There are 4 ways to turn a row about zero (a turn may also mirror it). The second row of each pair is the first, turned, with some noise. The first 36 pairs use one turn. New pairs use 3 turns, one after the other, and a turn may come again.
Known pairs, each followed by its turns in order:
[ 44  17   9 -15  -9 -20  47  12]
[-40 -36   8  38 -17 -20  -5 -17] | (3)

[-41   4   3 -35 -12  16 -26 -15]
[-18   8 -14  37  40   5  26  -2] | (0)

[ 20 -20  36  16  24 -53 -17   2]
[ 20  11  15  42 -42   0 -17  38] | (3)

[ 27   9  17  -1  15   1 -19  38]
[ 18  20   5 -23 -11 -35  24   8] | (0)

[ 22   9   7   8 -21 -18  -9  16]
[ -5  12   4  17  27  -6 -10  20] | (1)

[-23  -5 -28  24  37  11   8 -19]
[  8 -32 -36 -16 -21   8  20 -13] | (1)

[-28  45  -7 -25  16  13   5 -14]
[  4 -27  10 -20  23 -16 -33  29] | (2)

[  7   5  13 -12 -58   7 -22   1]
[-28  27 -30 -19  37 -14  -9  -4] | (0)

[14  7 28 12 -8 39 17 20]
[  1  28   5 -17  16 -41  18 -15] | (1)

[ 24  -8 -20   3  -8   9  21 -12]
[-12 -10 -30   4  -1 -19  11 -13] | (3)

[ 39 -25 -19 -14 -29 -34 -12  -9]
[  5  -4 -33  17  17   5  51 -19] | (2)

[-14  30   5  26  -6 -10   9  12]
[ -4  -7  -6 -22  29   4  12  19] | (1)

[ 18  -4  27 -18 -30  39  -5   3]
[  8  32  32  12  11 -24   5 -30] | (1)

[ 22  11 -19 -62  36 -13  -1  20]
[-55   6 -11  14   6  16 -52   5] | (3)

[  1  30 -31  22  33  -8  16 -22]
[ 32 -14   3  38   8 -15 -25  20] | (2)

[ 53  12  28 -29 -18 -28  -6  38]
[ -8  43  28  25  11 -27 -25  51] | (1)

[ -1  14  22 -30   7  -7   0  32]
[ 11  12  -2  13   6 -37   9  29] | (0)

[ 15 -13  31 -26 -58 -29  -1   7]
[-25  27  39  22  29   5 -48   1] | (1)

[-21 -25   5   4  12  22 -13  35]
[-30  30  28  -7 -16  15   3  16] | (2)

[ -6  18 -22   4 -43   1 -38  14]
[  3   8  13 -55 -24  -5 -11 -19] | (3)

[ 30 -57 -20 -15  -7   6 -21 -14]
[-42 -21  38 -36  18   7  18  -5] | (0)

[-20  19 -69  16 -21  10 -15  24]
[-33 -26  15  44  30  35  -4  28] | (2)

[  7  -1  -3  40   1 -55  -1   1]
[ 26  16  11  40  21   2   5 -37] | (2)

[-12  -4  -8  -5  -5  -7  55   5]
[ -9 -17   9  28 -21  -7 -40  12] | (0)

[-13   7 -15 -13 -31  10  56 -39]
[ -3 -71  -2   2 -23 -31   2 -10] | (2)

[-19 -30 -15 -48  -2  -8  30 -27]
[  2  -1   8 -19 -42  22 -47 -24] | (1)

[ -1  25  -8 -26  -1 -13 -29   4]
[ -1  -1  -9 -14  43   5  -1  12] | (2)

[ -7 -27   7 -10  11  10   9  -8]
[-12  -1  -3  -1 -24  -7  -6 -19] | (1)

[  5  24  14  -6 -11   7  23  11]
[  7   1 -19   9  -3 -29 -21   0] | (0)

[ 16 -14 -21 -11 -37   0   3  32]
[ -1 -36 -15 -24 -21  -7 -25 -21] | (3)

[ -4   0  -7  56 -13  -7   1   4]
[  5   1  17  39  -8  29 -12 -25] | (2)

[ 25  22  -1  20  16   0 -38  -6]
[ 35  12  -2 -32   8   7  21 -20] | (0)

[37  2 41 14 -5 -3 17 26]
[  7  -2 -23 -35 -28 -34  -8  18] | (0)

[ 10  21  13  24 -35  11   2  -4]
[  4 -12  23 -17 -10 -32  28 -10] | (3)

[  1 -27 -49   3  -2  14 -30   8]
[ 14  18 -43 -33  -3   0 -23 -10] | (3)

[ -2  18  -8  -7  -6 -36  26  39]
[ -8 -17  21  21 -19  14 -28 -37] | (3)

New pairs, each followed by its turns in order:
[ -9  16  20 -16  31 -13  17  41]
[  6  20  12  27  37  12 -29 -15] | (1) (0) (2)

[ 36 -13 -26  -6  -4  12  29   1]
[-11 -16 -29  -9 -36  26   5  -6] | (2) (2) (0)

[ 33 -19  26 -24 -42 -19   8  38]
[  2 -49  11   7 -38 -21 -36  33] | (2) (3) (2)

[-9 29  1 21  2 -5  5 14]
[  1 -19   7 -10  23 -13   6 -14] | (0) (3) (2)

[  4  19  14 -33  36  -6  40   6]
[ 31   7 -11 -17  31  -2 -14 -41] | (3) (0) (1)

[-26   9   7 -21   6 -10  28  -1]
[ 11  -1 -45   0   8 -10   0  -4] | (1) (1) (0)

[ -1 -21   0  -4   4  14  20 -39]
[-11  14  23 -26  29   2   6  11] | (2) (0) (2)

[ 31 -62   2  30   4 -43  10   1]
[  6  73 -24  18   7 -28 -19 -19] | (3) (1) (3)

[ 31  -4 -24   0   3 -17 -56 -34]
[29  4 30  3  1 61  8 11] | (2) (3) (0)

[-12  25 -36 -11  68 -10 -23 -11]
[-39   7 -15  45  -4  49 -31 -14] | (1) (2) (0)

[ 12  -3 -16 -16   8  17 -25 -17]
[-34  -2  14 -14 -14   3   3   6] | (0) (0) (0)

[ 24   9 -14   9 -24 -12  31  12]
[ -8 -19  -7  25 -14   7  19 -30] | (3) (1) (1)

[ -7  23  -8   9  -7  12 -33  18]
[ 11  -9 -22  30 -10  18 -16   8] | (0) (3) (0)

[-21 -22  -4 -15 -11  15  -2 -22]
[-11  -3  -4  23  15  16 -21  19] | (2) (2) (0)

[-21  -4 -22  57 -22  38  -3 -16]
[ 15 -17   2 -37  -9  58 -21 -22] | (2) (0) (1)

[ 19   5  -1  -5 -32 -39 -27 -17]
[ 10   6  -6  40  14  10 -44  -1] | (2) (1) (1)

[  6 -17  59  -1  -1  -5 -39 -58]
[ 36 -31 -51  25 -39  28  29 -18] | (0) (3) (1)

[ -7 -38   7  -7  30  22  -5   7]
[ 10  -7  -4  18  -7  17  44 -11] | (1) (0) (1)

[ 15  17  10  11 -24 -26  13  -8]
[ -9  -2   1   0   2  -4  -1 -43] | (2) (3) (3)

[ 12 -17  23  -5 -22 -23   1  -6]
[ -1  21  -5 -23  13  -4 -10  24] | (0) (3) (3)

[-17  35  24  16  14 -35 -14  24]
[ 13  26 -35  29  11  14   5  34] | (1) (2) (0)

[ 35  13  44  23 -14   8  27   3]
[ 22   6 -25   5  16 -50   9  32] | (2) (1) (3)

[ 19  11 -44   2  25  31  -2   9]
[  9  -1 -11 -13  42   4  35  26] | (1) (0) (0)

[31 12 22  7 32  6  5  7]
[-1 26  5 30 -1  9 32  3] | (1) (2) (3)

[-10   1  17  -8  31  26 -21  10]
[ 10   2 -14   0 -27  22  25  22] | (1) (2) (3)

[-11   2 -31   8   6   1   8   0]
[  5 -24  -4  -3 -12  12   1  19] | (0) (1) (0)

[-15 -21  -1  -3  12   4  41  15]
[ 22  15   7 -26   6  30  19  -3] | (0) (0) (1)

[ -7 -17  42 -18  -8  11  -9   6]
[-12   9  11 -26   2 -40   2 -13] | (1) (3) (1)

[-33   3  18 -29  14  37 -17 -46]
[-63  -9 -39 -16   8   5   9  -9] | (0) (0) (0)

[  1 -14 -20  21  26 -12  10  31]
[ 33   8  -9 -17   0  33  -6  11] | (2) (2) (2)

[-11   0 -16  25 -24 -21  50   6]
[ 15  -1 -34 -35  18  25  -1  30] | (3) (0) (3)

[ 15 -21 -17 -25  -2   1  24 -20]
[-12 -23 -19   4  10 -32  23  -4] | (1) (1) (1)

[ -5 -19  11  23 -52   6 -23  11]
[-12  21 -17  -3 -19  -3 -52 -28] | (1) (1) (1)

[-13   2  23  19  25 -28 -19   7]
[25 -4 14  4  0  1  3 44] | (0) (1) (1)

[-29  19   7 -52  49  -6  44  20]
[ -8   7 -29   8  29  81  -2   2] | (1) (2) (3)

[-17  38   5  32   7   0  20  17]
[15 35 23  8 32 23 -5  3] | (1) (1) (1)

[-11  27 -24  20  30  16   3 -18]
[ 18  21  13  25   3   1   9 -39] | (2) (1) (3)

[-10  -4  11  13  -4 -17 -35 -10]
[ 37   3 -11  -2  -3 -16   5  15] | (3) (1) (0)

[  9   3 -10 -29  64  18   5  59]
[ 53  -7 -17  17 -14  19  71   7] | (2) (2) (0)

[ 22  12   1   3   1 -22  -8 -38]
[ 11 -14  39  28  10   7  -7  -7] | (1) (1) (2)

[-43  14  22 -11   9 -36 -12   4]
[ -7 -49   8  31  -7   7  -9  23] | (0) (3) (1)

[-33 -19  21  28 -11  21 -15  19]
[-17   7  -1 -35  -3  -3  11  44] | (1) (2) (0)

[-10  -1   5  22 -10 -15  16 -44]
[-11 -13  10  -6  12   0 -41 -26] | (2) (2) (0)

[  5 -39 -37  -9   1  -6  22 -28]
[-35  23 -38  -5  -5  16  20 -11] | (3) (3) (3)

[ -1 -38  35  -2   2   1  19  38]
[ 29  26   1 -23 -12  -9  46  12] | (2) (2) (2)

[ -4 -20  -2 -10   1 -25 -17   6]
[-16   3   3  24  -5  -3  10 -19] | (3) (2) (0)

[-14   6   8  42  15  18   7 -10]
[ 40   7   7  -1 -12   5  12 -29] | (2) (2) (1)

[ 12   1  15 -39 -30  22  26  15]
[ 14  -1  -1 -40   3  19  41 -12] | (3) (1) (3)

[ 10  52  39 -11  21 -11 -14  48]
[ 44 -44   1 -31 -37 -34 -16 -18] | (2) (0) (0)

